The rows come from 6 hidden closed curves, with some noise, and rows from the same curve form a group. Each curve winds through 6 dimensions. The rows are also pushed far along 4 directions, which tell nothing about the answers.
Known rows, each followed by its group:
[ -9   5 -18 -23 -35  10   4 -21   7  -4 -20  20   7 -26   0  -7] => M
[ 10 -18  23   2  19 -14   1  36  -5 -13  16  32 -28  21 -13  11] => W
[ -4 -16   3  20  24   5 -12  21   9   1  -6 -12   0  14  15  -7] => S
[-18  -2 -26  15 -16 -20 -16   3   7  -6 -31  44  20 -15   0   6] => M
[  2  25 -10  -7   4  -6  -7 -21   4  17  -8 -39   3  -9  -8   1] => F
[ -2  10  -8  36   5  12 -16  10   6   4 -23  14  21  14   3 -12] => F
[  4 -16   6 -10  10  11   9   5   0   3  23 -17  -2   7  18  -6] => P
[ -7  11 -21  17  -9   0 -12   6   6  -6 -22  24  11  -8   1   0] => M
[-15  17  -3  20  18  -9 -12  10  -2   2 -23  -7   3   8  -6  11] => Q
[-15   5 -12  -4 -11   2  -6 -19   1   0 -13 -10  19 -23  13  -2] => Q
[ 16 -14  11  12  22  23  13  33   0  -2  32  -1 -12  17  17  -9] => W
[-10  20  -6  21  12  -4 -13  -9  -1  13 -20 -20  17  13   0   0] => F
[ 22 -23   0   6 -16  12   7 -10   2   6  24  27   8 -18  20 -22] => Q
[  7 -11   7  -3  -3 -12  -2   9   2  -2   0  28 -15  15 -14   2] => P
[  1  15  20  -7  17  20   6 -13  -6  11   4 -50  -5   6   5  -5] => M
[ -3  -9 -16   4 -19  22  -1   5  14  -4 -14  24  14 -14  12 -18] => M
[  8  -3  -7  41   8   5 -28   9  13   4 -17  -4  20   0   4 -19] => M
[-13 -11 -13  16 -25   7  -2   2   3  -8 -25  56  23   1   7  -9] => P
[-21  16 -22   0 -12 -25 -12  -9   0  -5 -29  21  11 -12  -8  18] => M
[-17  -2  -9  -3  -8 -18   3  -8  -4   3  -9  14   6   0  -2  11] => Q
[ -8   8  12 -52 -20  -3  27 -28 -14  -4   9  -4 -24  -6 -14  16] => P
[ -3  10   5  15  30   1 -11  23   2   2  -8  -3  -9  34   0   3] => S
[ -7 -12  -8  -5  -3 -32   1  19  -1  -2   0  44  -1   3 -10  18] => F
[  0 -29  -9  24  -5  15   9   8   1   4  19  19  28 -12  34 -19] => P
[-13  13 -13  -9 -31   9   6 -41  -5   6 -15   9  23 -26  11  -6] => S
[-10   2  -2   1  10 -37  -6  12  -1   4  -7   4  -2  15 -22  22] => S
[-13 -11 -17  25  -6   5 -14  11  12 -10 -20   3  21 -19  10  -6] => P
[ -5   4   2  19  16  -5  -3   7  -2   6   0 -28  11   1  -2   3] => W
[ 11 -16  11 -21  -3  15  22   9  -1   1  27  11 -17   3   5  -6] => M
[ -8   9 -14  -4 -15  -1  -5  -2   8  -7 -19  -5   5  -7 -14   2] => Q
[ -1  -8 -11   9 -13  24   6  12   6  -8  -1  22  17  -5  14 -13] => M
[ 14 -10  11   0   6  13   0   2   0  -1  12   8 -11  -8  14 -10] => P
[ -9  -7   6 -29  -8 -24   7 -10  -5  -1  -2   7 -18   8 -15  16] => W
[ 19 -19  19  18  17  10   1  12  -3   1  23  10 -13  20   9 -11] => F
[  3 -20   9  -6  10 -22   3  30   1 -11  12  12 -23  16 -16  15] => Q
[-13  -6 -12   3  -5   4 -11  -8   9   0 -19  -7  12  -9  14  -7] => S
[-16  -3  -2   4  -5 -17  -7  -7  -4  -1 -20  18  10  16  -4   5] => Q
[-12  16 -25  -2 -37  17  -4 -20   6  -7 -33  33  21 -19   3 -10] => F
[ 12   6   4 -35 -21  26  13 -32  -1  -1  13 -23 -13 -21   7 -12] => W
[ 12 -14  22  -2  13   2  14  16 -10  -4  30   9 -11  10   6   3] => M
[ 14 -21   4  12   7  -7  10  17  -2   9  33   9   7   0   6  -5] => S
[ -8  -2   2 -47 -17 -32  22 -23 -12   4  15   1 -16  -9 -18  23] => S
[ -1  -7  15 -38  -8 -19  16 -26 -16  -6  20  -7 -26  -2  -7  18] => F
[ -6   5   2  -2  18  12  -2   2   4   3   1 -44   1   8  10  -3] => P
[  2  19  16  13  38  -1 -11  11  -3   5  -3 -35 -19  13  -4  10] => Q
[  2  -5   9   8  -1  19   3 -11  -4   4   2  12   6  -3  18 -14] => W
[ 15   3   8   2  21   4   9  14   0  16  29 -32   2  11   1  -6] => F
[  6 -26  11  13  24  -2   8  21   1  11  27 -15   1  15  12  -6] => S
[  3  -5   3   6  11 -16 -11  15   2  -4  -2   9 -11   1  -7   8] => S
[-12  18 -14 -18 -29   0  -3 -35   0   1 -28  10   5  -9  -7   0] => W
[  8  16  -4 -14 -22  14   8 -35  -2  11   2 -16   7 -15   0 -11] => S
[-15  10  -7 -16 -30  12   7 -29  -5  -5 -18  11  19 -16   3  -4] => M
[  4  15  -3  13  16  -9 -21  18  10  -5 -19 -11 -16  16 -21   7] => W
[ -3  11  -6   4  10  15  -3  -3   3   2   3 -43  12  -1  13  -6] => P
[  0  -8 -11   7 -25  11  -3  11   5 -17 -10  43  15 -10   0  -9] => S
[  3  -4   9 -42  -3 -25  10 -15  -4  -3  10 -13 -39  -3 -18  20] => F
[  7  12  -4   6   9  21   3  -4   2   8   7 -23  -2  -5  13  -8] => M
[ 10 -13  12 -18   5  -7  12  16  -1  -5  24  -7 -24   7 -13   9] => Q
[ -2  20   4   3  12 -16 -12  -6  -3   2 -12 -24  -7  -6 -15  12] => W
[-18 -24  -1  12   8 -25  -4  28   1  -8  -9  37   0  10   0  13] => P
[ -3  -5   4  -4   0  25  -2 -18   5   3  -7 -21  -2 -21  23 -16] => P
[  5   4  -3  -2   4   8   4 -16  -3   9  15 -24   2 -21  21  -5] => M
[ -4   2  -5   7  -6  10 -11 -23   3   4 -14 -17  11   0  10 -12] => Q
[  0  22 -16   5 -32   9  -7 -22   1  -6 -23  13  19 -24 -10  -6] => W
[-13  21   3  12  14  -7  -6  12  -1   8 -19 -11  15  17 -15   6] => Q
[  2 -16  -1  -7  -4  -9  14  13  -4  -1  23  16   9   3   2   3] => F
[ -3   1  -8  11  -6   0 -12  16   8 -13 -18  13   6   9 -11  -1] => F
[ 14 -15 -10   5 -21  -9   0   5   3  -7  11  43   6  -7  -4  -4] => P
[ -4  -1  -2 -20  -9   4   1 -20   3   3  -4 -20  -3 -10   4  -3] => W
[ -6  -5  -7   7  -4 -29 -14  27   5 -15 -19  41  -4   8 -28  16] => Q
[  1 -12   0  32   0  24 -16  17  13  -9 -16   3  16  -5   9 -21] => S
[  9  -7  -7 -38 -29  16  19 -33   2   4  21 -22   0 -29  12 -12] => F
[  3 -36  13  -7  -1 -10  14   5  -7   4  23  36  -4   6  10  -2] => W
[ -3  -4  -1  -4   4  -5   0 -11   0   9   1  -2  -4   1   9  -1] => W
[  1 -26  12  14  19  10   9  18  -1   8  21  -9   6  11  21 -10] => S
[ -5  26 -20  -9 -22  23  -4 -23   8  -1 -24  -4  12 -28   7  -9] => F
[  0  13 -17  -7 -18 -19 -11 -14   1  -2 -15  27   5   2 -14   7] => P
[ -2  10 -10 -13 -22   7  -5 -26  -1  -8 -11   3   3 -32   5  -3] => Q

New rows. What belongs after each?
[-12   9   7 -14   0 -32 -10  -7  -8 -14 -18   3 -22  16 -27  26] => F
[-12  15  -3  25   4  18 -25 -14  10  10 -38 -26  26  -2   5 -18] => M
[ -7  26  -5  19  16   5 -19   2   5   4 -31 -11  -3  18  -4   2] => W
[  8  15   8 -28   3  -3  15 -15  -9  11  25 -36  -4  -5  -5   5] => F
[ -1  -6 -13 -28 -18  -7  19  -1  -2  -8  17  23 -11  -6   2  11] => W
[  4 -14  13   1  17 -28   9  28 -10  -1  25  21  -6  24 -10  15] => F
[  9 -21   6  -3  -7  22  12 -16  -3   2  22  -4  -1  -5  25 -17] => F
[-11  20   1  -2  13  11 -15   0  10   2 -29 -41  -3  -1  -6  -1] => M
[ -4  -8   8 -22 -21  11  20 -14 -10  -4  10  20   6  -7   6  -3] => M
[-11  17 -23 -12 -18  13   0 -18   3   1 -16   0  19  -5  11  -5] => S
[ -4  10 -17  18 -13   1 -12  -8   2   0 -13  14  32  -9   4  -7] => F
[  9 -16  -1  12 -18  -4   1  -1  -4  -7   6  55   7   3   2  -6] => F
[ -6  19  -7  -2 -15 -16 -15 -20  -4  -9 -25  16   1  -2 -18  11] => F
[  1   8   1  -6   7  -5  -1  -8   2   1   4 -47 -10 -15  -7   7] => P
[  0  18  -4 -10   6 -30  -8  -6  -3  -3  -2 -27 -14   0 -23  23] => M
[ 20   0  21  -9  20  31   8   1  -2   5  26 -32 -17  13  14 -14] => P
[  0   9   0   0  10 -11 -11  14   0  -6  -9  18  -5  27 -12   8] => P
[  2 -19   2   3 -12  -6   6   6  -4  -6  10  28   7 -18   2  -1] => S
[ 16 -20   2  -8 -21  -5   4 -13  -1  -3  13  39  -7  -6   0  -7] => Q
[ 11   5 -15  -8 -23   5   1 -19   5   8   3   6  12 -20   1 -12] => F
[-14 -12  16  -9  10 -28  -1  13  -7  -6  -8  16 -16  20 -17  18] => W
[ -1  17   2 -12   2 -26   1   4  -8   0   1   5  -2  11 -24  19] => F
[  3  -4  -5  19  -3  -4 -11  -6   3   8  -8  19  16  -2   5  -9] => Q
[  5   4 -16  40  13  17 -22  17  16   2 -15  -3  14  -7  17 -16] => M
[-14   2  17 -15   2 -34  -3   6  -8  -4 -21  25 -14  23 -34  22] => M
[  5  -1  -1  -9   3 -28   6  12  -2   9  12  17  -5  14 -20  12] => F
[-4 -1  2  8 16 -1  8 17 -1 10  6  1  5 17  5  3] => F
[  1  10  29 -10  22  -9   5  -1  -9   3   8 -49 -23   1 -19  16] => S
[ -2 -14   6  -7  12 -18  -2  31   2 -13  -1  24 -27  13 -12  16] => F
[  2   8  12  -6   3 -13  -5  -7  -7  -2  -2   2  -8  -1 -12   9] => M
[  2  13  -2  10   4  -6  -2  -1  -1   6   2 -18  13  -8  -5   3] => S
[  2  25  -2 -22 -23  10   7 -27  -5   2  -7  -4   5 -17 -12  -3] => Q
[ 16 -31  31   6  25  17  10  19  -3   2  33  -6 -15  13  17 -13] => W
[ -7  13 -18   6  -6  17 -18  -1  16  -4 -30 -13  11 -21   5 -10] => M
[ 8 -1  7 -8 11 -6  9 15 -6 -5 24 -4 -8 15 -2  9] => P
[  2  -5 -12  -6 -22  15  13  -9  -3   1   9  39  17  -4  20 -11] => S
[  5  -2  -2 -24   2  -1  12   1  -1   2  19  -3 -10  11   3   3] => S
[ -6   0  -9  13   6  14 -16  -5  12   9 -22 -16  14   7  14 -17] => P
[ -5 -18  -2  11 -23  -8   1  -1   0  -2 -11  41  15  -6  -8  -4] => S
[  6  13   2  16  17   7 -19   5   6   3 -16  -4  -9  18  -2  -5] => S
[  5 -18   6 -12  -4  -9  11   7  -2  -7  22  -3 -13 -15  -4   8] => P
[  3  19   6 -21  -8 -16   5 -33 -13   6   4  -4  -9  -1 -13  12] => F
[  0   6 -23   9 -20  -5 -15  -9  10   2 -21  22  17 -15  -4  -7] => F
[  3  -9  -3 -11 -11 -19  12  -2  -4   5  16  14   4 -10  -5   7] => S
[-10   7  -3  -9  -2 -28  -5   6  -2 -13 -11   1 -12  -9 -22  25] => P
[-17  11 -24   4 -19  -1   0   2   4  -1 -23  36  27  -8   0   1] => F
[ -4   8   2  16   5 -21 -13  11  -4  -4 -20  31  -3  27 -20  11] => F
[-13 -23   8  11  15 -22   5  27  -4  -1   3  27  -3  20   0  12] => P
[ -3  13   2 -11 -10  23   6 -33  -2   9  -8 -24   2 -13  12 -11] => P
[  2 -14  21  15  20 -21 -11  28  -1   2  -6  22  -9  27 -18   6] => M
[  1  -4  -9  -2   4  -9   2  17   3  -4   2  25 -14  16   0   9] => W
[ 12  10  12 -12  22   3   9   2  -7   2  28 -41 -14  11   1   7] => P
[-14   7 -12 -14 -19   8  -4 -12   4  -8 -25  16  10   0   2  -3] => P
[ 20 -10  23   3  19 -12  -4   7  -3   3  17   0 -28  24  -9   2] => Q
[ -3  14 -10 -24 -17  16   2 -26   7   6 -14 -17  -3 -23   2  -7] => M
[ -3  20  -9   6  10  -6 -17   3   2  -1 -13 -11   5  15  -5   6] => P
[  8  11   1 -20  -4 -14   5 -14  -3  -2  13 -28 -17 -18 -15  13] => P
[  9  -5   7 -35 -19 -10  32  -6 -13  -4  34   8 -16  -4 -14  14] => W
[ -5  -7 -15   5   4   6   0   5   5   1   5   1   7  -7  24  -3] => W
[  1  -6 -17  18  -6  -4 -18  18  11 -10 -14  38  12  -4   2  -5] => S
[-11   7  -1   4  -5 -15 -19  -6   3  -5 -37  16  -7   3 -19   7] => S
[ 11 -19  23  -8  -5  14  19  -7  -6   3  26 -18  -5 -14   1  -9] => S
[ -6 -19   3  12  -2   7   8  15   0  -4  -1  28   7  11   7  -5] => P
[ -2  -2   3   7  -7 -30 -15   9  -3  -8 -20  51  -6  23 -28  12] => Q
[-12   1  -6  -9 -22  18   7  -9  -1  -6 -12  12  18  -9   8  -8] => M
[ -3  24  -7  22  19  14 -15   6   4   2 -10 -43  14   8   4  -2] => P
[  5 -15 -10  -7 -26   9  10 -11   1  -1   5  44   4  -6  11 -12] => W
[  3 -30  -1 -13 -24   0  16   1   1  -8  18  23  -1 -23   3  -3] => P
[ 17  -4   4 -14 -13  16  17 -27  -5   9  30 -27   3 -13   9 -14] => M
[  5  -3  -1  10   0 -17 -11   7   3  -2  -9  23 -12   8 -17   7] => Q
[  1 -20   7  29   1  25  -2   2   0   4  -2  22  22   0  25 -25] => W
[ -8  25  -1  -8   6  -5   4  -5  -4  10 -10 -10   0   7  -9  11] => F
[-18   8 -19 -30 -25 -22  -3 -30   4  -3 -22  -5  -4 -22 -11  14] => F
[  4  -6   0   3  -5  30  -3 -14  10   2  -3 -38   1 -27  16 -19] => P
[ -5   3  22  22  30 -15 -10  28  -1  -3 -10 -21  -8  16 -23  14] => S
[  8  17  -5 -21 -26  15   7 -32  -1   4  -2 -10   2 -15  -6  -8] => S
[ -5  14   6  -5   3 -18   3  14  -4   1  -6  12  -1  11 -27  16] => Q
[  4  33   5 -19  10 -15   1  -6  -3  10   0 -34 -12  11 -28  16] => F
[-19   9 -17 -12 -16   0  -9 -12   3 -10 -31  22   5  -1   4   4] => S
[  0 -12  -9  16   6  24   4   7   3   0  13  -4  16 -12  34 -14] => W
[  5   0 -10  21  19  -3 -23  21  13   0 -11  -1   1  12   5  -5] => S
[ -8 -16   9  -6  -5 -22  -4  25   0 -19 -16  49 -23  10 -24  17] => P
[  4   7 -12  23  10   8 -18  14  11  -1 -12  -2   2  -7   7  -6] => M
[  4 -20  32 -15  16  -2  18  17 -12   2  23   9 -19  24  -5   4] => M
[-12 -19  -5  17 -20 -19  -8   6   2  -8 -25  64  12   1 -11   1] => S
[-13  15 -11  16   6   7 -17 -20   3   6 -18 -45  22  -8  14  -6] => F
[ 17 -12  13  -2  14 -11  14  14  -8   2  40 -10 -15  18  -6   7] => M
[-21  21 -15  -2   6 -42 -19   0   3   5 -34  -3  -1   5 -27  25] => F
[  9 -13   1 -10 -13  -4  16  -8 -10   1  27  36   2  -8  12  -1] => P
[ -5 -18  -6 -20 -16 -17  10  -7  -2   0   9  27   1 -19   5   6] => M
[  8  -7  -1 -18 -10   4   6  -3   6   2   6  11 -12 -16   3  -4] => M
[-13  15 -18  10   4  12 -14  -6   8   2 -18 -35  25  -3  14  -6] => P
[-14 -15 -10  23 -11   9 -10   2   4  -5 -23  40  23  -6  19 -12] => S
[ 16 -15  17 -18  -4  10  15 -22  -9  -1  29  -8 -22  -2  10  -6] => F
[-12   5 -12   5  -3  10 -11   0   5  -6 -24  18   8   5  12  -3] => S
[ 13  25   8 -18  14 -13  -6 -19  -6  10   7 -36 -22  10 -15  10] => P
[  4 -18   8  10   8  -4  -5  12  -1 -10   7   9  -6  13   3   0] => F
[  1  16   1 -19  -2  -3  10  -2  -4   2   1   7 -11   1  -9   9] => F
[  1  19 -15  14  -5  10 -23 -18  10   6 -28  -8  15  -1   3 -13] => P
